The same things were measured in two ways. Each way mixes the same 5 hidden numbers, adds some noise and spreads widely along 2 directions of its own, which tell nothing about the thing.
In the rows, 128 means zero.
Some things both ways: the first way, then the second way.
[191 162 191 150 118 103 121 140 168 102 152 126 151 149 107 112 158]
[145 117  89 100 118 167 135  30 114  78  88 111  96]

[154 143 162 137 139 122 131 123 115 107 138 140 119 136 159 101  92]
[171 120 154 138 165 187 137 105 134  93 117 109 127]

[ 91  98 106 141 114 149 122 105  52 148 129 119 105 114 186 148  78]
[168 102 183 155 171 166 129 205 166 122 170 168 140]

[122 141 120 122 141 141 147 145 135 147 104 146 138 125 167 123  84]
[184 108 153 165 144 153 134 109 126  66 114 138 132]

[143 123 121 120 116 132 131 133 131 126 130 117 140 136 121 135 143]
[130 125 105 134 129 122 145  90 148  94 110 139 104]

[159 100 114 119 111 153  98 145  89 134 157 103 129 145 131 124 132]
[137 108  73  96 125 159 149 110 143 126 140 153  66]

[124 122  75 118 130 124 114 143 139 155 139 123 135 137 119 120 151]
[141  91 100 129  91  90 163 112 176 111 141 177  93]

[ 83 120 125 134 100 136 135 134 110 162 107 112 133 102 170 161 110]
[150 114 200 124 152 157 155 135 191 101 130 137 176]

[113 104  93 120 120 116 155  76  99  98 135 125 108 136 128 149 134]
[106 149 120 185 151  81 140 173 171 100 119 146 120]

[170 142 164 143 134 137 112 145 118 127 144 134 133 142 158 107  98]
[170  83 121 128 146 197 119 117  94 112 138 116  96]

[152 156 183 149 111 111 140 131 156 115 125 127 148 130 134 135 139]
[ 96 113 182 124 161 170 142  96 142 141 111  39 156]

[124 120 155 123 117 133 108 136  86 125 133  98 113 108 167 104  99]
[174 125  70  92 148 202  89 159 108  79 142 206  92]

[ 97 134  93 115 150 129 146 131 130 147 101 145 126 116 165 114  88]
[157  94 145 180 138 124 112 173 128  95 142 152 122]

[ 70 107  93 141 102 161 116 149  94 203 105 116 134 102 189 165  94]
[166  56 213 137 145 159 141 186 172 137 183 153 158]

Other things, the second way, with their names:
<56>: [ 96 130  65 137 110  86 152 101 154 112 114 137  77]
<355>: [112  69 178 142 141 144 127 183 142 165 170  98 138]
<204>: [152 111 135 204 117  84 142 106 137  72 104 128 119]
<186>: [115 116  87 180 115  89 130  92 101  92  95 100  91]
<470>: [116 150 151 145 141  84 153 167 218  88 133 192 157]
<202>: [134  75 122 105 110 118 163 169 188 149 183 187  99]
<389>: [118 154  87 127 160 154  94 186 128  99 132 170 106]
<254>: [ 75 116 168 175 134  72 147 124 160 134 109  60 146]
<477>: [162  56 220 123 152 183 148 155 166 146 174 118 162]
<363>: [ 86 100 152 115 109  81 160 121 193 140 137 120 145]
<252>: [127 155 138 150 168 146 150 119 162  98 104 116 133]
<97>: [137 116 157 148 107  89 142 109 167  75  96 145 163]
<150>: [128 114 201 120 160 162 148 126 180 124 125 102 172]
<122>: [126  91 183 171 156 125 131 205 163 145 167 129 144]
<352>: [117  96 124 172 140 120 163 111 139 138 129  76  82]
<9>: [106  64 155 107 128 141 173 126 172 182 169  87 108]
<334>: [100  87 103 112 133 148 156 113 142 170 148  92  76]
<206>: [102 136  83 174 170 128 113 193 115 126 143 127  72]
<366>: [121  75  49 123 113 124 146 154 134 161 178 166  27]
<344>: [110 102 114 149 142 141 123 117 104 127 121  82  96]
<443>: [ 98  82 164 100 127 106 159 223 223 183 202 181 139]
<284>: [159 139  99 143 170 177  97 166 106  82 130 159  97]
<75>: [126 134 158 184 159 108 156 154 182 103 126 124 135]
<117>: [123 102 109  82  99 128 109 119 138  94 121 162 138]
<333>: [ 97  77 193 132 139 115 169 179 201 184 183 115 141]
<169>: [ 85  64 235 197 122  50 176 151 197 169 150  61 169]
<193>: [ 91 146  93 193 175 118 103 189 111 119 123 109  94]
<365>: [ 95 125 193 165 146  88 123 180 176 114 128 122 187]
<376>: [105  99 142 159 143  97 114 245 172 142 180 178 134]
<378>: [101 121 166 113 156 170  81 164 112 120 121  98 177]
<327>: [179 124 141 140 141 182 110  56  88  44  74 101 139]
<469>: [ 64  80  72 135 115  92 148 156 139 185 166 111  54]
<262>: [116 205  61  67 155 153 133 126 193  55  99 217 121]
<350>: [119 131 126 157 156 151 132  84 108  99  89  64 115]
<290>: [ 93 107  86  52 141 184 159 114 160 178 154 112  82]
<8>: [110 106 134  87 154 188 127 129 137 150 140  97 117]
<247>: [118  63 128  89 106 133 176 121 182 175 174 132  89]
<434>: [121 116 120  83 147 196 116  91 117 119 113  92 121]

Some of these things the first way, each followed by its name:
[147 121  98 128 134 124  78 146 120 148 169 118 127 137 121  97 145] -> <247>
[ 56 108  59 106 134 117 101 126  97 164 128  99 102  88 155 105 127] -> <443>
[158 102  92  96 123 168 108 171 110 154 134 110 144 147 129 123 119] -> <334>
[156 107 123  91 123 152  83 170  98 135 146  87 130 131 131  91 129] -> <290>
[ 67 154 128 138 123  77 167  97 163 123  99 132 126  95 143 138 141] -> <365>
[155 102  78 105 126 138 108 137 118 132 158 111 133 156 103 126 156] -> <469>
[117 139  99 116 118 119 171 131 172 138  99 133 157 130 120 159 153] -> <254>
[100 126  93 131 139 112 113 119 117 143 137 128 115 117 144 108 126] -> <333>
[108 122 125 154  97 132 121 124 114 158 130 117 136 118 152 167 132] -> <355>
[153 132 184 152 102 116 108 122 108 111 154 103 127 124 139 124 138] -> <8>
[141 120 100 124 128 138  98 153 120 155 146 122 134 136 133 111 128] -> <9>
[ 83 146 102 117 117 117 156 150 182 168  83 125 159 103 140 150 144] -> <97>
[157 141 187 139  96 130 118 154 136 129 131 105 152 123 137 133 138] -> <434>
[182 118 105 127 140 135 130 119 118 108 159 142 128 171 116 123 126] -> <352>
[122 126  78 116 130 144 164 139 152 155 100 149 153 144 136 158 120] -> <204>
[157 127 102 106 143 107 130 123 147 101 148 125 128 149  96 104 160] -> <56>
[101 105  66 115 130 138  90 142  97 166 142 109 115 119 143 111 125] -> <202>
[ 91 119 104 136 131 119 137 103 102 133 124 131 110 115 163 131 103] -> <122>
[ 98 128 105 130  93 116 130 139 160 162 118 107 153 113 116 168 180] -> <363>
